The first 9 rows are patterns. Each new row is the sum of 3 different patterns, raised or lowered, with some noise. Before adding, each is slid sideways (what falls off one end comes back at the other) and multiplied by a number that may be negative. Names go in the order of the patterns.
(in the rows, 128 means zero)
Some rows, each with the names of its patterns after it:
[ 91 120  81 114 127 161 141 134 123 127 158 165 128 130 128 133 139 139
 120 133 140 121 131 126 121 133 118 130 140 125 119 141 140 124 112 175
 149]
j638
[136 125 119 142 134 132 113 131 141 124 175 129 128 121 122 123 140  92
 127 121  84 133 113 128 122 102 129 135 171 126 123 130 156 152 148 128
 138]
j592
[156 122 153 117 107 123 152 134 137 140 133 146 134 134 129 122 132 153
 123 136 128 133 128 135 143 116 138 129 131 142 147 129 125 145 127 132
 150]
j548
[149 126 143  99 157 112  98 153 102 118 125 175 132 152 138 105 113 135
 125 130 127 121 109 123 113 132 129 126 102 120 111 126 139 120 114 149
 127]
j959
[118 108 120 160 128 119 125 122 142 120 120 126 119 116 161 133  94 119
 158 135 119 126 117 110 138 126 134 143 128 126 123 147 153 138 103 151
 150]
j290
[174  81 133 126  81 173 129 125  94 125 108 141 123 121 133 146 119  81
 109 110 129 157 109 134 121 116 129 122 130 151 155 116 104 112 122 123
 111]
j576
[ 95 138 123 140 134 144 116 150 121 125 130 128 129 129 149 115 138 134
  97 126  99  82 121 141 127 135 138 102 160 136 128 148 135 139 159 115
 127]
j921
[129 103 119 131 123 133 160 116 107 133 162  83 128 140 133 120 148 164
 115 114 146 146 147 110 135 135 106 126 117 115 126 175 152 139 137 113
  85]
j950
[140 132 114 132 126 127 145 141 104 136 146 138 101 117 175 144 120 120
 100 132 152 134 138 121 133 139 124 126 134 141 137 124 129 132 162 125
 129]
j97

New rows. What belongs after each?
[ 69 112  98  76 121 108  49 135  85  59 127  54  87  13 122 114 127 140
  90  62  88  66  81  91  81  45  52  92  75  96  87  24  67  49  35  80
  95]
j638 j959 j921
[114 109 152 198 151 133 149 159 112 146  93  95 127 149 144 152 126 119
 136 164  83 117 137 125 140 150 160 103 127 153 141 138 141 159  93  96
  87]
j638 j548 j950
[163 143  95 125 159 160 125 114 107 137 147 159 133 113  92 156 125 129
 122 191 139 107 111  85 150 122 155 146 151  94 137 151 129 140 115  61
 130]
j638 j921 j97
[179 156 135 155 130 155 199 153 167 199 119 145 174 212 118 176 166 200
 169 203 237 146 177 180 189 220 168 160 151 137 150 150 147 148 201 198
 169]
j592 j548 j950
[100 134  96 133  66 114  92  95 146 141 133 127 119 118 152 172 144 139
 133 118 116 156 137 133 123 120 143 114  91 173 114 146 100 127  89 141
 123]
j592 j959 j97
[ 96 137 163 117  97 141 158  94 104 196 104 125 102 120 185 102 116  64
 114 123 178 147 124 141 137  80  82  92 113 135 145 113 161 134  96 132
 159]
j576 j950 j97
[149 161 107 174 125 128  89 137 107 124 156 154  98 110 164 154 198 152
 156 104  95 117 156 158 115 124 134 133 142 142 100 115 121 148 100 167
  98]
j638 j548 j959
[141 137 114 167 181 150 105 145  60 144 138  84 148 112  93 153 159 111
 197 133 151 106 143 140 124 110  94  96 135 116 107 109 110 106  95 120
 120]
j592 j959 j921
[108 157 142 138 122 111 178 170 125 122 116 141 134 139 125 130 155 147
 133 160 131 181 144 154 115 175 156 102 179 123 139 127 186 132 167 171
 122]
j548 j959 j97
[102 124 148 106  99 115 147 100 113 164  74 123  89  54 117 135 121 107
 134  91 151 156 119 152 180 121 124  96 115 120 155 100 106 125 132 114
 115]
j592 j576 j921
[ 96 115 124 135 161  90 177 122 123 190 123 168 186 163 134 112 107  85
 148 101 165  70 100 107  84 140 135 133 133 111 114 131 136 112 136 134
  90]
j592 j576 j921
[108  79  86 147 113  74  96 119  92  62 144  91 136 138 101 103 117 112
 133 144  61  89 133 120  90  95 138  89 127 133  70 153 107  89 104 110
 107]
j548 j290 j576
[126 125 147 116 154 153 102 113 128 106 128 133 107  88 164 129  96  95
  95  98 121 117 102 130 134  94 113  75 106 112 123 122  89 126  89 167
 126]
j592 j548 j921
[124 172  78 125 130 115 167 121 151 123  85 112 114 110 117 186 160 152
  93 132 124 195 142  96 162 110 127 141 165 145 186 160 110 102 123 133
 125]
j638 j959 j576
[134 133  96 112 132 131 144  98 181 101 123  99 119 143 143  90 157 125
 143 155 116 136 101 134 164 126 122  89 183 181 124  91 102  90 126 143
  98]
j592 j290 j921
[190 164 108 125 103 116 146 130 138 136 132 181 133 124 126 129 122 135
 107 122 153  78 132 118 132 114  94 130 129 184 144 112 133 164 168 119
 115]
j592 j548 j97
[187  80  73  97 162 111 133  61  76 112 104  88 109 110 131 127 125  72
 127 100 112  98 111  95 135  85  81 120 121 105  94 114 107  77 173  81
 132]
j576 j921 j97
[131 136 148 171  86 142 126 142 166 102 136 134 144 138  96 157 164 161
 108 126 104  89 116 141 149  92 154 158  65 176 149 129 111 131 116 115
 116]
j548 j576 j950
[143 115 139 158 131  95 146 174 140 118 119 137 149 150 156 157 140 152
 161 119 111 154 131 139 160 152 161 175 140 142 154 121 138 156 129 113
 200]
j548 j950 j97
[104 102 159 143 144 146 125 124 148  64 133 180 105  89 124 155 155 145
 130 113 123 121 117 124  92 119 157 117 115 128 113 119 111 122 139 159
 131]
j959 j290 j576
[132 194  78 127 137 175 144 165 107 150 139 151 112 106 192 116 132 125
 118 168 124 128 142 143 153 153 111  80 137 182 157 125 135 147  66 185
 121]
j638 j290 j576
[166 150 146 151 183 177 151 116 184 197  96 141 180 201 169 147 133 141
 161 149 147 148 158 158 181 136 131 154 188 164 125 159 140 149 161 172
 163]
j548 j290 j97
[ 83 186  95 113 122 154 141 131  93 128 153 197  89 113 142 114 145 143
 158 151 127 169 175 152 113 144 136  75 157  99 107 131 182 152 141 125
 113]
j921 j950 j97
[170 137 137 149 196 144  92 168 185 155  80 139 121 124 149 136 121 135
 162 183 157 136 125 142 141 113 134 156 129 163 163 127 141 154 147 102
 137]
j959 j290 j950
[ 84 119 179 138 124 140 117 101 122 131 147 110 117 113 128 172 142 156
  96 136 142 105  91 127 120 117 100  73 125 122 111  86  99 113 107 193
 136]
j592 j290 j97
[153 111 148 105 125 149 131 164 174 144 126 122  97 126 158 113 138 135
 118 134  91  91 154 130 184 124 126 129 122 108 152 104 149 137 132 124
 120]
j548 j921 j97
[ 95  66  95 109 126 135  96 103 125 100 114 149 183  56  96 120 114 102
 122 205  62 102 132  90 206  97 118  98  95  83 120  94 105 178 168  98
  83]
j576 j950 j97
[129  94 121 107  85 104  79  55  47 142 134 134 119  96  85  96 143 101
 118 139  60 121  85 132  81 123  66 109 100 107  89 120 121 131 116 119
  80]
j959 j576 j921
[128 161 109 135 111 152 104 116 144 124 154 169 126  90 109 120  89 128
 198 174 105 129  95 103 177 110 144 116 129  96 170 122 120 140 156 101
  64]
j576 j950 j97
[113 118 110 119  94  66  94  93 104 166  79 119  99 139  71 119 109 127
 169  54  84 107 157 118 110 175  60 108 130  81 132 112 131  73  84  76
 136]
j959 j290 j576
[130 112  82 157 154 132 136 126 138 145 146 155 148 142 136 142 123  87
 132 112 125 153 136  96 148 166 112 156 124 127 129 132  85 173 157 143
 145]
j959 j921 j950
[136 112 136 136 161 164 120 121  63  98 113 128 131 136 153 142 139 118
 137 205  93 136 175 128 106 124 166 112 142 161 136 145 146 139 108 102
 170]
j921 j950 j97
[ 93 156  95 101 161  59  87 150 182 151 161 135  66  85 136 112 138 122
 100  91 117 106 119 118 105 104 112 100 134 133 104 123 140 134 141 117
 140]
j638 j548 j959
[ 82  88  75 122 131 100 126  99 136 128 112  68  81 113 117  91 134  92
 154  94 123  92 114  90  95 135 104  95 109  75  81 107 136  71  61 160
 125]
j959 j950 j97
[137 107 105 197 166 110 114  94 124 109 177 119 109 114 142 161 196 148
 124 163 134 149 171 110 147 151 114 119 128 106 146 162 114 182 129 145
  91]
j638 j959 j921
[ 87 128  85 123 124 126 120 114 129 133 191 162 134 120 124 138 119 118
 127 129 112 102 144 136 132 136 104 112 108 122 126 113 122 106 124 175
 141]
j638 j548 j950
[167  91 144 150 153 137 166 120 182 161 133 164 119 130 145 139 156 181
 154  74 164 131 144 153 132 139 162 127 144 116 157 128 157 152 165 129
 152]
j592 j921 j97
[106 123 141 102  71  90 133 126  88 119 141 154 103 121 108  96  92 136
  69 101 128 151 114 127 110 119 169 155  99  81 100 111 122 174 158 135
 140]
j959 j290 j950
[115 157 149 116 114 121 114 136 133 110 146 129  89 126 107  87 106 171
 119 104 127  61 138 143 150 155 137 118 142 156 147  88 131 140 147 108
 135]
j638 j921 j97
[187 210  83 145 163 170 163 184 181 147 119 177 163 170 159 166 152 153
 153 174 148 173 152 216 158 135 168 109 151 141 199 157 172 198 169 124
 141]
j959 j950 j97
[150 163 132 152 142 121 142 163 159 143  82 175 142 135 165 133 133 129
 141 131 136 124 151 144  78  82 156 162 130 142 109 102 176 135 142 183
 144]
j290 j921 j97
[129  99 128 115 127 145 146 115 132 119 144 193 101 147 143 138 169 120
 131  95 125 142 154  69 106 135 136  92 117 147 126 128 135 118 151 132
 102]
j592 j548 j290
[171 149 185 120 104 132 144 110 122 164  90 130 164  50 180 139  74 129
 151 121 104 135  88 154 175 142 108 126 129 160 152 136 117 152 118 143
 136]
j959 j576 j921
[140 159 135 122  57  94  81 137 150  94 105 120  92  99 146 139 132 122
  98 124  76 179  95 105 146  86  97 107 132 132 119  73 104 150  85 115
 132]
j959 j290 j576
[164 199 223 153 162 167 181 219 155 156 170 142 154 165 141 183 163 179
 154 182 160 183 157 170 139 173 178 170 126 175 152 106 197 165 151 201
 130]
j592 j548 j921
[104  89  79 119 128  64  93 140  83  75 130  93 114 113 113  90 118  86
  71 114 118 115  82 100 134 128 119  83  69 102  92 133 134  90 149 113
 105]
j548 j950 j97
[137 140 131 114 139 118 142 113  80 135 125 154 104  87 164 142 196 141
 134 116 134 131 148 152 104  98 139 139 153 112 130 119 147 146 110 186
 138]
j638 j592 j290
[125 116 127 104  96  83  92  89 102 174  65  86 109  59 125 121  93  67
 144 102 110 107 132  91 123  73  87 131  59  87  96 141 135 129 116  78
  91]
j959 j576 j97
[117 148 108  93 149  93 128 127 155 128 178 144  83 104 131 138 165 114
  95 114 135  75 108 161 140 155 132 106  89 132 118 123 127 102 112 120
 137]
j638 j959 j97
[ 92 154 135 103 156 184 174  95 130 128 145 158 154  89 125 131 169 122
 116 154 143 157 102 130 182 147 169 142 159 140 134 141 156 134 116 163
 135]
j290 j921 j97
[138 133  85 100  75 110 102 125 135 120 123 113 150  79 103 125 103 117
 182  91 147 120 132 104 122  94 134 125 120  85 150 121 118 117 109 129
  79]
j548 j921 j950
[138 113 142 132 158  81  88 126  93 175  91 107  84 101  98 109  92 124
 125 134 119 107  89 122 135 102 124 134 134 144 122 108 139 153 148 166
 107]
j592 j576 j921
[142 179 143 107 105 107 153 155 171 100 140 136 143 164 143 126 138 160
 156 130 145 108 131 163 127 129 150 120 171 180 131 125 156 143  88 141
 166]
j638 j592 j921
[ 83 116 125  90 151 128  94  77 142 109 130 145 120 146 152 137  62 148
 102 108 183  91 135 123 155 139 156 135 120 145 142  76 106 155 131 139
 176]
j638 j959 j576
[117  99 142 188 149 121 120 107 140 121 104 143 152 138 104 129 117 146
 137 124 122 140 121 133 165  97 124 178 134 112 130 157 107 168 138  90
 136]
j548 j959 j290
[142 139 138  99 143 109  81 128 109 110 120 159 114 135 111  84 104 121
  70 102 124 140 152  81  87 164 131 137 142 114 116 150 118 100  61 146
 103]
j548 j921 j97
[124 147  93 125 138 154 114 134 101 129 105 147 138 152  94 134 135  97
 124 115 103 108 175 133 124 136  84  73  76  75  89 149 140 138 133  91
 129]
j548 j921 j950
[124 159 115  94 119 103  91 146 142 130 126 121  87 187 135 118 119 162
 141 113 120 134 103 189 126 138 130 148 107 173 107 111 160 106 116 126
 196]
j959 j921 j97
[115 153 137 115 132 116  95 111 126 148 136 122 123 160 134 111 139 138
  94 139 116  97 131 192 135 126 146  78 104 164  90  98 109 116 108 181
  73]
j548 j959 j950
[ 92  75 136 120 118 105 148 117 157 111  83 104 124  70 134 146  86 124
 149 111  90 108  99  84 118  81  95 139 107 103 127 127 151 131 104 104
 170]
j638 j959 j290
[148 101 158 149 157 141 128 151 146 123 133 130 152 121 135 169 144 147
 201 103 152 152 149 135 123 184 101 136 134  85 114 114  90 141 129 131
 151]
j592 j921 j97
[130 145 124 126 150 156 138 149 109  93 121 154 105 144 100 131 126 126
  95 112 107  93 177 124 130  84 100 122 122 151 138 128 130 146 122 142
 111]
j548 j959 j921
